The rows of a group lie close to one hidden flat surface of 12 dimensions, which may be shifted away from zero. Surfaces can cross.
Some rows, each with its group after it:
[ -1  38 -18 -28 -19 -33  40  -7 -25 -28  11  10  -1  11 -22  40  25   4
  -1  -4  23  14  16  -2 -39] : (3)
[-18   2   2 -11   4 -31   8 -16 -39 -11  17  -7   3   3  10  -5  11  -4
   1  11   7  12  22 -12  -6] : (3)
[ 24 -32 -26  20  19 -22  29   2  13 -24  33  19  35   2  -1 -36 -24  -3
  13 -24  15   2  -5  -1   7] : (0)
[ 18  29  16  11  -7  27  22 -12   4   4   6  -9  17   2 -22  14 -21 -23
  19 -10  22  40   4  12 -10] : (2)
[ -3  25 -23  -5  21  -6  13 -12   7  15 -16   3  24   5 -25  12  -6 -11
 -17 -28 -21 -11 -16  11 -17] : (3)
[  0  19  24 -12   1  13  -9  14 -17   2   8   5 -26   3  -4 -16  11  21
  -1   9  -8   4   6  -2  -3] : (0)
[ 35 -11  15  -4  -6  -1  11   5   6 -40  -2   6  33  12  -2  -7  -1  -8
  38  18  28  37  15  17  25] : (2)
[-12  27  22  16  13 -10  22  13   2 -17   5 -13  -6   6   4   1  39  -5
  15  17  17 -10 -18  -7  -3] : (1)
[  3 -15 -28  -1  27  -4 -19  -1 -19  13 -22 -33  66  -9   5 -19 -37 -25
 -19  11  14  23  -5   0  -1] : (3)
[ 10  25   1   7  15 -13  26  12  11 -11  19  21 -14  15 -25   1   6  25
 -13 -18  -2 -13 -24  -5   3] : (2)
[-15  28  23 -17  16 -11  14  -2  -8  15  14   7 -35   5  -9  14  16  20
 -12  13   0  13   4 -19  -2] : (2)
[  8  15  -4  20  29 -39   4 -10  15 -12  -7  -8  25   6  34 -14   9   4
  27  20  21  24 -21   2  10] : (1)
[ 26 -24  -1  -3  -3  39  -6  24  19   6  14  26  27   5 -19  10 -23  -8
   8  -5 -11 -11  32  31  13] : (1)
[  4  19   1 -16 -21  -4  17  25 -30   1  -5 -21  -9  -4 -30  -8   8  13
 -35   8  16  -9 -24 -30 -24] : (2)
[-12  -5 -27 -20  -6  18  -5   4 -27 -14  -2   5 -22 -23 -14  -7 -34  23
 -28 -20  31  14 -23   2 -29] : (2)
[ -2 -12   1 -28   0  -7  13 -35 -24   4 -12  -5 -14  -1 -11   0 -18   1
   6  12  14  47  -5 -10   8] : (0)
[-31 -14  14  21  10 -20  32  -4 -27 -58  27  -2  11   2   2 -33   7 -10
  -4 -22  31 -20 -23  -7  12] : (3)
[  1   2  11 -27   8  35 -39  14  -1  51 -27 -11 -30 -27   9 -25   0  19
  -6  20 -20  19   7 -12 -12] : (1)
[  5 -12 -19   4 -18  -7   3  -1 -24   3  24 -21 -26   9 -16  15 -13  -1
 -11   6   7   5   9 -31  -3] : (0)
[  6  50  31  62  10   3  -7  17  28  22  20 -24  19   7  24 -31  17 -13
   4 -29 -21 -23  -5 -12 -10] : (1)
[ -9   8  22  13   2  20  29   2 -22  13  39   4   1  19 -44  -1 -16 -14
 -16 -15 -13 -26  -4   0   5] : (1)
[ 31  17 -17 -13 -13   9  -8  17  14  16  11   6 -20 -12   7  16   8  14
  25  11   7  32  35  -4 -34] : (1)
[-43   2  20  17  36  -7 -23 -26 -41  -3  29  -8  -7   6  34 -34  -8  -3
  11   8  -5   5   5   6  14] : (3)
[  1  16  10 -47  42  -8  19  13  13   3  -7  41 -28   5 -27  15  24  39
  -4  15 -10  13  -1  -1  13] : (0)
[ -9 -20 -19  11  24 -34  48 -21   7 -37  32  21  -6   6 -15  -9  -5  -4
   2 -39  11  -5 -16 -16   7] : (0)
[ 26  24 -31   2 -12  34  10  -5  -8  20   3  -1   6   3 -49  18 -48  -4
  -2 -18   5  13 -25  27 -29] : (2)
[ 27  26   9 -15  21   0   8   4  10  30  15  17  -8  -4   1  -7  -2  22
  18  13   3  49  22  -6 -15] : (0)
[ -9  13  48   2  -6   3  13 -19 -14  25  29  10 -24  22 -10   3   1   4
   1  13 -20   8  16  -9  21] : (3)
[ 44   5 -20  -4  15 -16   1  29  28 -19  21  24 -16  -4   6 -20   5  37
  15 -16   6  26  20 -18  -7] : (0)
[ -8  11  29   9   3  14 -17   6 -30  -2  24 -19 -35  -1   6 -15  -9   9
  -4   7  12  28  11 -26   8] : (3)
[ 12  61  38  27 -26  29  -8   9  -9  48  10 -52 -15  -1  -3   6  15 -24
   7   8  -2  21  17 -28 -34] : (1)
[ 29  -3 -12   8   6  -9 -17  -1  27  29 -13 -13  -1  11  -2  12 -14   0
 -21  -9 -28  11  13 -29  22] : (1)
[ -8 -16 -33   7  14 -24   5  -8  -6 -35  29  11 -23  12   2  21  -6   6
   6  -5  12   1   8  -7   6] : (0)
[ 33 -23   4 -38 -33  31  -8   2 -21  12 -18  10  20  -1 -27 -18 -21   3
  13  19 -13  14  14  26   0] : (2)
[-25  -9  -1  20 -12 -10   5  18  -7  -7   8 -30  -7 -25  25 -23  28 -12
 -13  -9  21 -29 -11 -34 -26] : (3)
[-11   5 -28  -6  19   0 -20  30  -1 -20  36  38 -15  -9  15  12   0  30
 -12 -17   4 -19  29  17 -24] : (1)
[ -4   3  10  19   2 -34  26 -32  14   4  11   9  47  15  19 -13  17 -29
  24 -12 -21 -15  10  13   2] : (3)
[ 13 -31 -11  16 -17 -13  23  20   9 -26   1 -16  21  -9   2   0  -6 -11
 -14   7  46  -1 -21 -23   7] : (3)
[-19   6  40   9 -25  18  31   8  -7 -36   6 -17  -6 -19  -4 -15  25 -29
   0 -33  30   2  11 -21 -13] : (2)
[-12  17  -7  -8  23 -51  -4 -29 -39  -5  17  -9  46  14  31 -16  12 -13
  18  14  -7  25  42   2  -8] : (3)
[ 24  26  -6  19  12  10 -10  16  -9  32  35 -11 -30   0  -7 -27 -23  25
  -5  -4  -2  23  -4 -26 -19] : (1)
[-22  24  10  -1   5  11  19 -29  -7 -17   2   0 -14  -5  -2  28   4 -22
  27 -13  23  36  11  14 -15] : (0)
[  4 -35 -20  19 -13 -24  18 -30  -7  18  18 -18  16  -9  14 -39 -18 -21
  10  -8  -1   5  -9 -24 -12] : (0)
[ -6  38  29  26  34 -31  22 -19   1  29  22   1  24  18  26 -23  22   3
  48  47   1   9 -26  17  -1] : (1)
[ -7   1  -2   4 -28   0   7   2 -16  23   5  -8  20 -11 -14  -8 -37   2
 -70 -37   4 -19 -17 -18 -20] : (2)
[ 19 -22   4  -5 -17   6 -39  -9 -25 -11  14  13   5  29   2  -9 -27  16
   7  16 -31  -1  27  25  40] : (0)
[  6  20  24  -6  11 -12   0 -10 -31  32  14 -12  40  19  -6  -3 -13 -14
 -10  24 -12  20  25  -4   9] : (3)
[ 28  -9  11  -6  14 -22   7   2   3 -18   4  25  48  16   4 -15 -31  21
  -4  15  22  27  -4  18  37] : (2)
[ -3  -9 -28  17   8   2   6  12  -2  10  52  24  -3   9   4  17   1   1
  36  28   5 -27  10  25 -19] : (1)
[ 11 -19   4  -3  -1   3   2 -22 -16  66  30   8  27  11  -6 -14 -34 -14
   5  20 -34   3  25   5  -1] : (0)
[  5  26  21  43  -2 -31   4   8 -28 -14  46 -35  46  26  22  -7  14 -34
   6  10  11   4  41 -26   4] : (3)
[  6  -2 -14  26  27  18 -15  42  -3 -22  38   9   4  -3  12 -21 -14  16
  20  16  31  -9 -11  21  -6] : (1)
[ 19  21   1  -1 -22 -33  25  31   0  14  25  -5 -12  19 -13  45  24  15
 -29  34  18 -13   9 -40  -7] : (3)
[ 38   6  -2  -9   1  10  11  -4  15  43   9   1  20 -14  -1  -7 -20  -9
  25  10   8  55  30  -5 -24] : (0)
[ 16  24   5   2   7  -7   1  14 -10  18   9   4  21  24  -4 -11  23  10
  34  51 -17 -22 -14  29  -2] : (2)
[ 12 -34 -12 -10 -29  -7 -12  11 -21  10   0   7  29  13  -2 -13  -1   2
  -2  31 -24 -43   6  18   7] : (2)
[  4  -1  10 -11 -27  18   1  -6  -9  24   9  -2 -17  12 -18  29  12 -17
  15  18 -23  -7  33   1  -2] : (2)
[ -6 -14 -32 -12  -6  23 -40  22  -8  10  -6 -18 -36 -20   3  25  -7   4
 -20   6   1   2  21 -20 -19] : (1)
[ 11   6   6 -26  40 -23  21 -22  21  -7 -13  36  11  13  -2  15   1  16
  24  18   6  40  -1  21  28] : (0)
[ 25  -2   3 -12   0  13 -19  22 -11 -18  23  32  -1   5 -12  -9 -50  48
 -34 -13  16  20   4  12  15] : (2)

New rows. What belongs after each?
[-11  43  10  -5  26  10   1   8 -10  55  22  -9 -12  -8   5  27   6   2
  14  43  18  33  18  -5 -38] : (0)
[ -5  30  27   9  22 -16  17 -44  11 -23  22  31  -9  18  13   2   3   6
  37 -25  -5  36  18  22  13] : (0)
[ 12 -12   4 -10  -5   1 -16 -17   2  17   6  25  -4  -4  17 -39   0  16
  20 -13 -41   0  26  14  -2] : (0)
[ 47 -14 -19  -4  16   2  -4  37  26   1  15  26  28 -22  12 -59  -6  28
  19  -9   5  13  13   5 -19] : (0)
[  4  12 -14  10  25 -14  24   9 -19 -14  24  18  17  37 -37   0  -5  16
   3  23  -2 -38 -46  28  15] : (2)
[-11 -37 -20  -9   1  14 -16 -22  -2  24 -25  -7  27 -18  18  -3 -19 -27
  14  12  -5   6   3  20  -2] : (1)
[ -9 -14  -6 -30 -15 -15  29  -8  -7  -9  -4  -1 -43  -6 -29  31  -1   7
 -45 -25  12  17   8 -53   1] : (2)
[  3   7  22  -2  -8  29 -10 -22 -14  46  13   7  30   3  -4  11 -50 -11
  -7   7  -4  27  19  30  -2] : (2)
[ -7  20   8 -11   1  33 -23  10 -11 -33   1  11 -12  -2   1  16   3   4
  22  -3  13  17  26  34  -7] : (0)
[ 11  19  28 -26   4  32 -20   6   1  35 -19   7  -1 -25   4 -35  -8  16
  -2  -9 -13  33  17   6 -20] : (1)
[  4  40   3  61  15  -5  -4  25  -1   0  45 -25  10  41 -10  42 -14 -10
 -21  14  12 -21  -7  -8  16] : (3)
[-26  -6  34  26 -11  12   1  -8 -10   9  19  -7  -1 -14  35 -23   3  -8
  19  17  21  -5 -11   7  -7] : (3)
[ 30  16  20 -10  -1 -17  -3  20  -1   3  17  12  -6  20  -5  16  -8  31
 -20  21   9  29  25 -20  23] : (2)
[ 39  -9  29 -17 -41  -8   0  24  20  16 -18  14  28 -13  12 -56  20  23
 -18 -14 -31 -18  14 -12  -6] : (2)
[ -6  31  30 -11  14  12  18   5 -24  41   7 -18  -4  -8 -14  -9  -2   4
  -1  35  22  31 -11 -14 -20] : (0)
[-36 -14 -12 -17 -10 -34  28 -52 -38 -11  20   7  -5  18 -14  26  11 -26
   3 -11 -23 -11  25  -4  -2] : (3)
[-35  11  21  -3  -8  25  -5  -3 -19  14 -15 -26   3 -19  10   2  23 -31
  12  19   8  -9   0   7 -22] : (1)
[ -7 -14 -24 -17 -33 -14  15   0 -27 -36  -5 -18  -1 -29  11   5   6  -9
   7   5  55  29   6 -14 -35] : (3)
[  5  24   6  -7  28   4 -18   7 -17  10  20  16   2  -3  10 -23 -25  33
 -10   2   7  29   7  11  -9] : (1)
[ 31   8   7  16  -2  12  47   7   4  12  41   6 -15   7 -40 -28  -2   1
  36  -2   3   5 -20  -9 -16] : (1)
[ 12  17   3  -1  24   4 -12 -10  -9  17  -1  -7  12  13 -14   2 -26   0
  -9   2 -11  29   7  -2  14] : (3)
[ 12  16   9  35 -14 -19  -9 -16 -13  13  51 -11 -22  28  12  -2 -10   5
   9  -1 -17  12  29 -21   4] : (0)
[ -1 -12   3  -3  37 -34   0  -9 -17  25  12   4  52  25  11  -3 -25   5
 -13  49  -1   5  -5   8  36] : (3)
[-15 -11 -23   1  19 -42  13 -22 -18 -33  21  18   6  19  12  23  -7   8
  10  20  25   6  -8  15  16] : (3)
[-28  16  27  20  -5   0  24 -49  13  11   0   0  13   2  13   7  19 -43
  37 -22 -17  -2   8  20  -8] : (0)
[ -3 -43 -26 -36  14 -27  -3 -13  28   5 -47  11  -5   2   5  34  26  -3
   7  38 -16  -4   3  -5  32] : (1)
[ 40 -29 -26 -31 -10 -31   1   0  49  26 -51   5  -6  -5   4   5  33  14
  10  20 -30   4   1 -24   9] : (0)
[-23 -15 -23 -23  -3 -26   2  -4  -4  -6 -13   0 -36 -26  23  -2  26  17
  -6   3  11   0  -3 -25 -22] : (2)
[ 21 -41  -1  -5 -17 -16  10   0  -4  27  -4 -23  28  11 -14  10 -22 -19
 -27  26   1   8  14 -37  30] : (3)
[  2 -46 -10 -23  11 -36  33 -20  17 -21 -16  32   7  -5   1 -18  -3  19
  -1  -2  13   5 -30  -2  27] : (3)
[ 26  11  -9  21 -28   0   2   3 -13   5   7 -51   4  19 -15  54 -15 -29
   6  38  33  33  12 -26   5] : (0)
[-27 -16  23   1 -23  11   2 -18   1  16   3   4   7 -20  22 -13   3 -22
  -3 -26 -10 -13  23   1 -16] : (2)
[ 25  14  25  12 -22  12  17  24  21  -4 -19 -22  12 -12  -4 -31  26 -12
  13 -11   8  -2 -12 -15 -10] : (0)
[ -5  12  -2  -3  30 -30   0   8   9 -35 -17  -6 -19  -3   2 -14  11  25
 -36 -29   6   6 -27 -35  18] : (1)
[-23  -4  -8 -14  10 -17  44 -22 -24 -10 -20 -20  23  -4 -20  -3  14 -27
  16  21  28   2 -44   3 -13] : (2)
[-11 -17  21 -19 -27  13  16  14 -25  29   3  -9  -3 -17  -9   7 -11   5
 -27  45  36   0 -19 -13  -8] : (3)
[ 30  -9  43  14 -20  -2  16  15  12 -27  21   3 -20   5   8 -16  -4  21
  14  14  36  37   4 -28  32] : (3)
[  6   4  -4  -1 -19  22  21   4   3 -46   1  -7 -21 -14 -19   5   6 -15
  13 -44  24  23  11  -9 -19] : (0)
[ 28   0  21 -30 -18 -15   8  24 -18   8  -4   9   4  10 -25 -18  -3  37
 -44  14  -4   2   0 -27  15] : (2)
[  1  24  15  13  39 -16   6  -3  -6  37  48  20  13  30   2   7 -12  13
  10  32 -10   5  14   9  12] : (0)
[-26  -3 -12 -25  15   8  19 -12 -45 -20   0  -2 -14  -7 -27   8 -17   0
  -1  16  38  24 -27  11  -7] : (2)
[-11 -23 -31  19  -6 -15   3  -4   0 -27   6 -12   5   0  11   7   6 -22
  13  -7  13 -20  -8  -1  -3] : (0)
[ 26 -14 -25 -19 -20 -25  -1  -3  18   8 -24   1   9 -18  13   1 -13  14
 -22  -8  12  29   6 -23 -12] : (2)
[ -4  24 -30  12   5   1  39  -7  -9 -22  -7 -22   7  -7 -32  10  -9 -19
  11 -11  43  12 -49   5 -32] : (2)
[ 20  28 -24  31  21 -20   7  32   3 -14  10 -28  40  20 -17  16  -7 -15
 -29  -9  15 -11  -8 -21  -1] : (3)
[  6   6   9   1   7  14 -43   2   7  28 -32 -24  10  -3   8   1 -25  -4
 -46 -19 -26  14  18 -20  21] : (1)
[-16 -23  -9  -1  21 -20  25 -21   1 -30   1  15   8 -14  11 -33   4  -4
  16 -20  13   1 -24   9   0] : (0)
[  8  40  35 -16  30  11 -34  15  -5   3   6  30  -4  18  16  -3   6  42
  22  39 -10  24  21  39  17] : (0)
[ 10  17  17 -33  16  45  12  32 -32  10  24  13  -4  -3 -50   8 -28  10
 -12  10  22  31  18   6 -13] : (0)
[-46  37  40 -17  14 -11   0 -17 -20  36 -15 -10 -11  -2  19   9  45  -5
   3  41 -13  -7   0   0 -11] : (1)
[ 13 -14 -20  16  20  16  -5  23   5  24  31  10  57  -4  10  -7 -23 -18
  20  19   7  -9  18  31 -16] : (0)
[ 15   3  26 -19  -3  22  -7   2  35  31 -44  -2   6 -26  14 -33  25  -4
  23  -2 -21  20   9   0 -11] : (1)
[  4 -25  -4  -1 -24   6  22   3  -4  22  -1 -13  -2 -16 -17 -35   7 -17
 -10 -19 -18 -26  -9 -30 -18] : (0)
[-16 -38 -27 -32 -10 -30  29 -59 -12  17  -4  20  -3  21 -24  46 -12 -19
  -3   6 -29  -7  10   5  18] : (3)
[-11 -16   8  31   9  -6  -6 -13 -20 -38  38 -11 -28  23   2   6 -20  -3
   3  -5  17  13   8 -20  40] : (3)
[-14 -26 -16  13 -20  29   4 -10   6 -27 -16 -14 -14 -33   8  -3 -18 -18
  12 -26  41  13 -28   6 -15] : (3)
